The first 5 rows are patterns. Each new row is the sum of 2 different patterns, raised or lowered, with some noise. Before adding, each is slid sideways (what falls off one end comes back at the other) and multiplied by a number that may be negative. Names go in the order of the patterns.
In the rows, 128 means zero.
Known rows, each followed by the names of its patterns:
[106 125 133 153 116 101 110 118 134 106 122  98 151 119 158 154 152  99
 117 154 160 141 153  95 157 109 105 147 103  94 136 110 102 144 152 126
  92  94  95 130 116]
bas
[153  98 142 155 147 101 120 127 128 120 122 154 114 106 103 131 120 127
 120 107 109 141 130 148 122 143 147 103 139 149 155 155 164 115 108 133
 125 134  95 113 106]
bulu
[126 124 121 100 126 128 143 107 140 118 164 149 147 112 105 148 135 113
 156 133  93 121  95 118 125 124 129 104 161 159 152 144 146 129  96  96
 115 138  98 156 142]
Nalo
[101 114 102  95 159 115 114 121 113 118 138 127 111 139 107 130 136 145
 132 143 142 165 145 112 120 145 165 105 107  96 150 111 160 160 112 125
 111 107  96 109 101]
sav
[107 154 141 146 118  91 127 126 100 125 151 139 107 130 104 158 111 114
 113 133 133 141 101 116 150 111 101 117 119 110 156  96 102 148 109 113
 152 161 160 162 137]
Buzap

New rows, each followed by the names of its patterns:
[174 158 153 118 118 141 172 164 130 117 132 148 182 149 165 184 157 156
 190 166 190 196 171 129 143 187 179 185 130 154 156 177 130 148 184 191
 149 157 152 174 155]
bas bulu
[128 147 152 101 144 110 182 141 140 110 115 154 148 103 149 150  91 110
  98 118 119 145 114  96 173 149 144 161 168 153 124 110 109 156 113 167
 139 109 128 125  91]
Nalo Buzap
[169 119 169 130 126 176 125 100 145 131 134 145 153 124 116 101 124 157
 121 118 129 134 148 120 102 111 124 133 103 150 106 156 128 161 161 167
 112 121 170 160 154]
bas sav
[114 109  99  91 123 118 135 102 130 125 115 133 137 126 124 149 110  96
 131 116 105  91  91  97 130  94 125 124 142 111 121 121 123 111  98 118
 100 106  87 129 117]
bulu Nalo
[181 130 170 146 119 164 174 128 155 182 117 105 127 178 168 172 134 139
 151 152 138 129 149 177 171 136 142 175 164 186 143 142 101 119 117 172
 131 108  97 143  99]
bas bulu
[135 166 156 175 182 136 177 142 129 140 108 113 158 115 144 166 162 141
 115 104 120 148 146 116 151 143 186 148 137 124 124 161 134 132 141 165
 118 164 146 158 123]
bas Nalo
[116 112 105 140 139 113 123 156 134  86  68 137 154 133 130 154  96  94
 135 108 141 145 167 127 160 142 169 168 171  86 120 155 140 129 159 121
 100 138  90 138 123]
Nalo sav
[120 111 110  95 145  89 107 101  90  93 140 149 119 128 131  84 126 147
 130 133 101 117 118  99 130 105 100  86 106  90 132 128 130 116 111 138
 104  91 110 130 111]
Nalo Buzap
[137 118 137 122 144 140 125 122 132 150 140 136 139 116 149 128 110 134
 106 114 123 109 128 129 128 114  99  95 119 137 118 118 123 144 145 132
 104 133 115 117 108]
bas bulu
[152 122 149 147 163 138 165 132 177 157 165 127 119 174 148 125 159 139
 102 145 126 137 144 141 161 133 185 163 180 155 151 139 130 123 136 155
 124 173 148 150 152]
bulu Nalo
[117 114 116 135 114 160 139 132  98 108 126 155 148 142 112 145 137 124
 153 102 125 127 105 105 154 149 130 109 114 114 117 130 129 141 132 149
 123 118 131 134 126]
bas bulu
[110  79  84  87  99  87 106  85 130 122 130  85  73 111 104  94 114 104
  62 108  72 108 112 111  89  78 141 143 129 128 102 117  69  66 101  99
  64 129 105  89 106]
bas Nalo
[ 38 104 131  99  80  89 105 133 101  61 110  84  73  88  96  92 113  80
  79  90  63  92 137  90  70 119  79  88 134 139 109 119  83  82 102  87
 132  75  44  69  67]
bulu Buzap
[ 78  86 105  89  61  74  79 115  77  91 109 118  64  74  87  89  79 102
  99  71  85  66  89  98 108 102  92  82  94 107 115  98 100  92  73 101
  97 113 125 127  74]
bulu Buzap
[ 95  92 165 122 126 161 152 135 173 178 148 133 141  84 149 140 126 148
 150 147 128 132 113 149 140 113 117 112 141 117 127 141 169 122 113 123
 181 165 185  93 173]
bas sav
[178 180 181 109 178 122 129 171 130 124 152 153 146 181 184 162 122 110
 109 150 149 120 165 166 177 142 127 126 145 160 141 140 134 171 164 192
 188 169 119 154 181]
bas Nalo
[106  96  71  74 112  73  63  97  80  70 100  56  57 114  89  80 112 114
 131 124 109  64 125  96  93  76  79  96  92  72  94 112  88  84 104  87
 113  84  83  86 106]
bulu Buzap
[106 129  91 167  91 128 163 131  84 125 115 114 130 135 150  96  89  88
 132 114 115 119 112 124 133 116 136 117 144 132 101 122 159 147 168 175
 129  94 126 139 151]
bas bulu
[148 154 137 129 129 170 117 113 149 154 145 140 136 100 165 141 119 141
 134  92  92  86  85  94 134 112 118  97 111 174 139 147 137 139  84  95
 155 124 157 110 160]
sav Buzap
[198 154 143 116 111 128 169 162 164 158 125 180 146 167 125 178 138 112
 153 195 175 162 162 160 138 106 158 180 159 166 168 151 157 168 153 138
 149 140 145 145 126]
bulu Nalo
[ 94 116  64  94  98 117 138  97 113 128 119  67  94 102  84 108  89 120
  99  95  89  82 105 108 120  92 105 136 126 102 125  89 118 109  83 135
 130  96  69  78  82]
bas Buzap
[176 151 176 166 160 140 143 150 125 112 115 149 124 131 153 152 132 146
 179 121 136 143 169 160 180 130 164 125 144 123 170 123 130 131 162 166
 114 148 170 140 140]
bulu Nalo
[175 166 180 158 157 139 149 168 156 151 178 176 139 146 137 152 162 149
 159 136 190 174 188 182 182 149 140 155 169 172 157 162 182 152 149 166
 136 145 165 161 139]
bas Nalo
[153 161 136 128 118 115 149 142 163 150 140 118 124 165 129 151 155 153
 150 151 123 159 156 135 126 130 153 176 168 159 148 170 162 125 139 168
 182 176 178 132 144]
bas bulu
[ 99 114 100  91 102 114 104 114 104  89 121 108 116 125 135 134 147 126
  93 119 128 140  95  84  93 124  90 129 140 108 101 103  90 107  94  91
  91 106 101 100 118]
sav Buzap
[119 164 155 158 184 156 135 147 156 143 175 164 130 127 128 113 152 158
 144 139 157 157 163 124 133 138 160 140 157 116 161 159 163 155 163 127
 135 187 156 147 182]
bas Buzap
[145 144 149 168 114 120 151 135 125 153 177 137 110 110 127 142 138 128
 130 137 169 141 142 131 149 161 118 150 141 176 157 186 154 148 133 137
 165 145 144 147 141]
bas bulu
[127  89 129 105 111 125 107 101 116 109 109  96 125 113  90  95  93 101
  98 102  96 119 117  94  82  94  91  99  72  92  98 121  91 100 132 129
 107  87 129 104  93]
bas sav
[ 75 101 113  76  81 103  99  90  87  81 100 102  85 107 118 116  90  75
 107 131  96  98  74 111  77 102  91  70  92  93  79  99 127 132 119  83
  66  95 108 103  80]
bas Buzap
[131 188 170 158 150 137 135 124 150 104 106 118 117 112 163 159 159 149
 127 158 131 134 135 154 137 165 151 154 136 168 145 173 129 119 126 166
 183 116 127 136 138]
Nalo sav
[120 129 147 118 120 163 160 173 153 158 146 136 157 166 156 143 168 131
 113 144 152 152 107 132 113 175 112 146 154 157 124 142 127 135 147 129
 147 127 121 114 158]
bulu Buzap
[144 127 130 114 129 158 128 152 124 154 134 156 166 136 106 119 146 150
 147 170 135 162 122 139 136 115 118 145 130 136 150 153 130 127 112 121
 121 119 115 144 153]
bas Nalo
[107 113 145 147 140 135 127 100 159 133 120 133 127  89  91  84  83  87
 125 112 116  93 101 166 136 146 127 135  79  88 149 121 151 111 157 145
 151 136 127 128 166]
sav Buzap
[101 110  53  86  96  81  99 129 105  82  87  95 108  93  63  72  86 111
 120  65  83 120  66  75 113  95 107 120  79  83 108 100  65  90 100 106
 106 101 104 134 113]
Nalo Buzap
[123 120 111 135 123 149 129 151 114 106 127 134 129 112 108 123 126 151
 108 133 154 110 150 134 112 132 155 129 101 125 160 137 148 144 140 160
 136 127 113 136 159]
bas Nalo
[104 131 145 140 107 143 102 104 131 154 163 161 167 158 155 136 124 145
 164  89 158 150 136 141 135 106 131 146 129 136 137 118 138 141 130 110
  87 129 149 128 132]
Nalo sav
[ 84 112  84 120  92 126 119 117  67  90 133 133 109 108  95 139 109  80
 129  72  66 121  96  96 128 140 116  93  95  89 120 114  75 111 118 130
 105  92  89 100 119]
bas sav
[147 123 178 170 115 141 130 139 133 138 158 124 189 161 178 168 171 145
 115 111 149 162 109 182 173 150 148 148 108 161 159 152 136 166 127 165
 152 149 128 136 154]
Nalo Buzap
[ 94 117 155 132 115 128 132 108 109 130 160 117 116  86 139 105 108 124
  92  89 137 114 125 125 146 137  83 113 122 145 137 140 109 108 139 113
 113  86 105 106 130]
bas bulu
[ 97  92  94 133 101 105  84 109  78 124  72 100  82 131 141  66 106 134
 100 122 166 101 121 118 106 113  79 117  57  95  58 101 108 119 115 129
 116  95 127  74 111]
bulu Nalo
[114 120 122  88 118 130  90 128  97  90  60  63  65 111 121  69  74  80
  92 142  84 111 130  92  98 112 109 110 129  71  98 110 130 115 115  89
 124 121  88 108 104]
bas Buzap
[107 103 109 155 118  89 123 120 123  70  89 125 125  80 108 122 119 109
 123  73 124  71  99  78  88 132 102  62  67  93  55  95 115  92  93 119
 112  99 141  65 121]
bulu Buzap
[137 154 156 130  99 186 122 139 157 114 105 138 136  83 119 133 117  86
 103 130 161 132 104 153 114 142 124 113 123 147 137 112 115 124 142 132
 126 137 137 120 142]
bas Nalo
[170 154 155 174 151 152 148 172 139 168 120 140 144 176 174 147 156 182
 142 146 179 168 195 154 150 145 164 167 144 145 131 142 136 147 167 173
 156 137 173 124 133]
Nalo sav
[122 114 162 144 143 113 142 117 104 142 124 157 144 171 159 162 140 139
 164 171 122 155 130 154 136 132 137 125 132 132 141 123 137 135 133 109
 111  97 125 140 130]
bas sav
[156 134 131 130 166 139 160 114 153 115 112 112 148 124 126 140 143 130
  99 155 160 168 121 148 120 125 157 150 131 141 131 145 134 131 158 137
 132  99 119 113 147]
bulu sav
[153  77  70  76 116  81 156 103  75 124  81  81 107 124 118 120 107  71
 108 142 115  91  71  97 100  91 105 116 126  75 111  94 148  96 107 106
 137 125 108  79 110]
sav Buzap
[137 160 129 136 182  89 123 118 112 111 151 138 127 149 114 178 141 141
  91 152 103  92  78 137 153 138 113 102 157 126 171 129 167  97 106 145
 140 164 166 147 146]
bulu sav
[154 163 143 148 152 115 111 116 134 151 127 141 128 131 124 126  89 119
 116 153  96 145 137 166 129 138 116 111 140 130 132 141 120  90 124 100
 120 121 114 118 119]
bulu Nalo
[165  98 152 154 104 132 140 107 138 158 106 106 121 160 171 154 129 151
 148 120 121 120 137 161 128 144 132 153 132 149 106 149 113 100 119 163
 142 114 113 107 125]
bas Buzap
[ 98 119 108  55  56  82  81  84  92 108 111 120  93 139  72  98 116  83
 114 137 122 121 115 106  75 111  68  86  59 101 100 103  71 123  97 110
 106  98 126 107  95]
bulu Nalo
[125 109 127  98 110  85 135 105 137 141 133  86 130 140 145 132 138  93
 152 110  97 145  96  97 136 116 105 145 151 140 103  90  93 135 131  95
 111 113 156 107 116]
bas sav
[119 124 146  99 130 118 136 147 150 134 124 142 130 124 129  81 127  91
  82 103 151 147  89 117 113 124 102 135 114 150 133 133 101 110 156  82
  75  93 101  92 141]
Nalo Buzap
[118 116  77 102  80 107  87 114 160  73  88  74  87  76  96  54  66 107
  63  48 125  83  74 118  61  72 130  86  73 133 109 132 138 127  89 139
 128 155 111  57  95]
sav Buzap
[ 94 107  66 120 132 115 121 143  73  79 125 102 123  75  88  82 124  85
  96 109 105  66  82  98 118 111 101 119 103  64  70 104  96 104 108  81
  83 104 114 112  99]
bulu Nalo
[116 103 131  76 128 115 117 123 137 117 127 108 129 117 117  90 107 116
 138 152 112 138 145  86 112 164 151 136 117 103 139 110 161 113  84  97
  96  92 101 139 133]
Nalo sav
[152 154 187 138 135 161 152 136 169 193 157 126 125 126 150 159 154 159
 168 181 168 148 159 145 180 139 147 132 193 158 188 185 186 143 144 190
 198 185 182 141 187]
bas bulu
[ 79 128  66  68 126  72  76  89  88  79 120 118  92  55  78  71  87  94
  89  99 106 132  71  87  93  76 112  83  78  50 103  70 121 134 107  62
  76 127 148 110 122]
bas Buzap
[181 139 161 179 184 161 144 141 165 173 148 165 178 173 181 169 136 175
 174 156 165 170 138 157 142 160 172 188 136 153 166 186 191 176 150 193
 158 141 167 164 148]
bas Buzap
[150 120  91  78 129 132 159 159 104 122 122 107  93  86 108 120 121 108
  93 150 113 128  94 113  88 103  98 126 130  84  92 110 107 141 102 137
 153 111 124 136 120]
bas sav
[ 95  66  69  80  63 123  59 106 113  83 113 126  90 122 119  71  68 100
 137 109 110  76 112 103 107 102  63  99 106  98  85  79  98  84 110  61
  84  81  63  66 112]
bas sav
[ 87  85  75  87 116  76  63  76  81  85  93  72  62 114  77  99 118 121
  92 103 109  98 111 110  83 101  63  79 100  63  71 108  87  67 100  91
 105  62  66  66  94]
bas Buzap
[100 124 131 161 102 152 156 116 177 155 121 167 154 120 133 159 189 187
 176 129 164 167 153 132 101 151 165 142 149 149 166 136 168 110 164 107
 111 113 169 154 125]
bas Buzap
[203 198 152 193 195 111 141 143 135 163 183 128 147 157 155 203 156 150
 165 156 125 136 143 141 189 138 156 137 187 170 179 127 192 140 112 182
 181 179 181 198 150]
sav Buzap
[158 116 133 111 112 123 139 132 130 137 115 123 145 136 137 122 129 146
 148 129 115 138 161 100 112 124 148 132 156 153 120 126 129 100  93 105
 103 103 120 126 123]
Nalo sav
[143 142  78  68 102 124 126 104  99 144  86  81 117  59  72 112 101  63
 130 120 135  89  90  61  88 112  90  89 132 134  64  73  61  87 107  81
 100  58 154 122 154]
bas Nalo
[141 123 128  71  81 107 136  74 141 135  98  81  79 101 107 100 105 113
 123 115 108 124 117 110  78  68  84 127  90 147 115 120 122  83  98 124
 132 143 123 108  86]
bulu Nalo
[159 195 144 173 129 128 130 201 151 170 172 157 178 154 167 188 196 149
 154 160 186 196 194 147 164 153 167 143 128 189 163 150 141 132 138 174
 193 143 167 139 176]
bas bulu
[103  55  77  80  89  72 125 103  98  79 102  55 149  59  93 103 101 125
 130  89 120 125  63  86 115 149 125 133  96 114 134 114  82  72  93 126
 102  92 112 109  87]
bas bulu
[148 111 131 138 141 191 156 148 167 146 115 137 163 155 155 130 156 177
 171 154 135 125 180 161 123 176 172 138 151 144 121 172 166 133 149 177
 145 135 131 131 140]
Nalo Buzap
[193 179 157 162 164 152 121 134 145 145 164 180 170 144 148 126 142 138
 154 126 148 141 165 153 184 137 132 164 151 139 178 157 122 155 122 149
 156 161 157 145 184]
Nalo sav
[121 136  69  94  90  45 117 101  53  62  71  89  77  92  55  74  85  86
 126  70 120 115 127  99 107  90  85 143  97 124 133  80 120  74  63 140
  86  44 122 106  83]
bas Buzap
[134 168 141 159 127 178 117 147 178 167 143 158 168 163 160 161 178 157
 155 122 162 155 157 155 143 135 162 163 162 159 162 163 128 159 160 164
 153 169 152 144 147]
bulu sav
[132 155 148 118 103 141 145 145 174 132 170 153 180 166 177 148 157 145
 158 154 174 154 180 136 150 177 184 170 150 152 177 171 155 184 167 163
 149 175 123 166 195]
bulu Buzap
[136 115  91  99  74 117 106 108  96 112 104 117 148  91  93  66  74  77
 124 109  91  60  74  60 135  68 119 118  69 113 143  94 133 123  94  90
  86 144 148 152 117]
bas bulu
[114 157 163 141 164 175 145 156 169 144  95 144 169 163 167 138 135 149
 148 122 128 141 147 133 137 118 140 112 143 127 145 100  89 131 168 164
 100 121 102  94 167]
bas sav
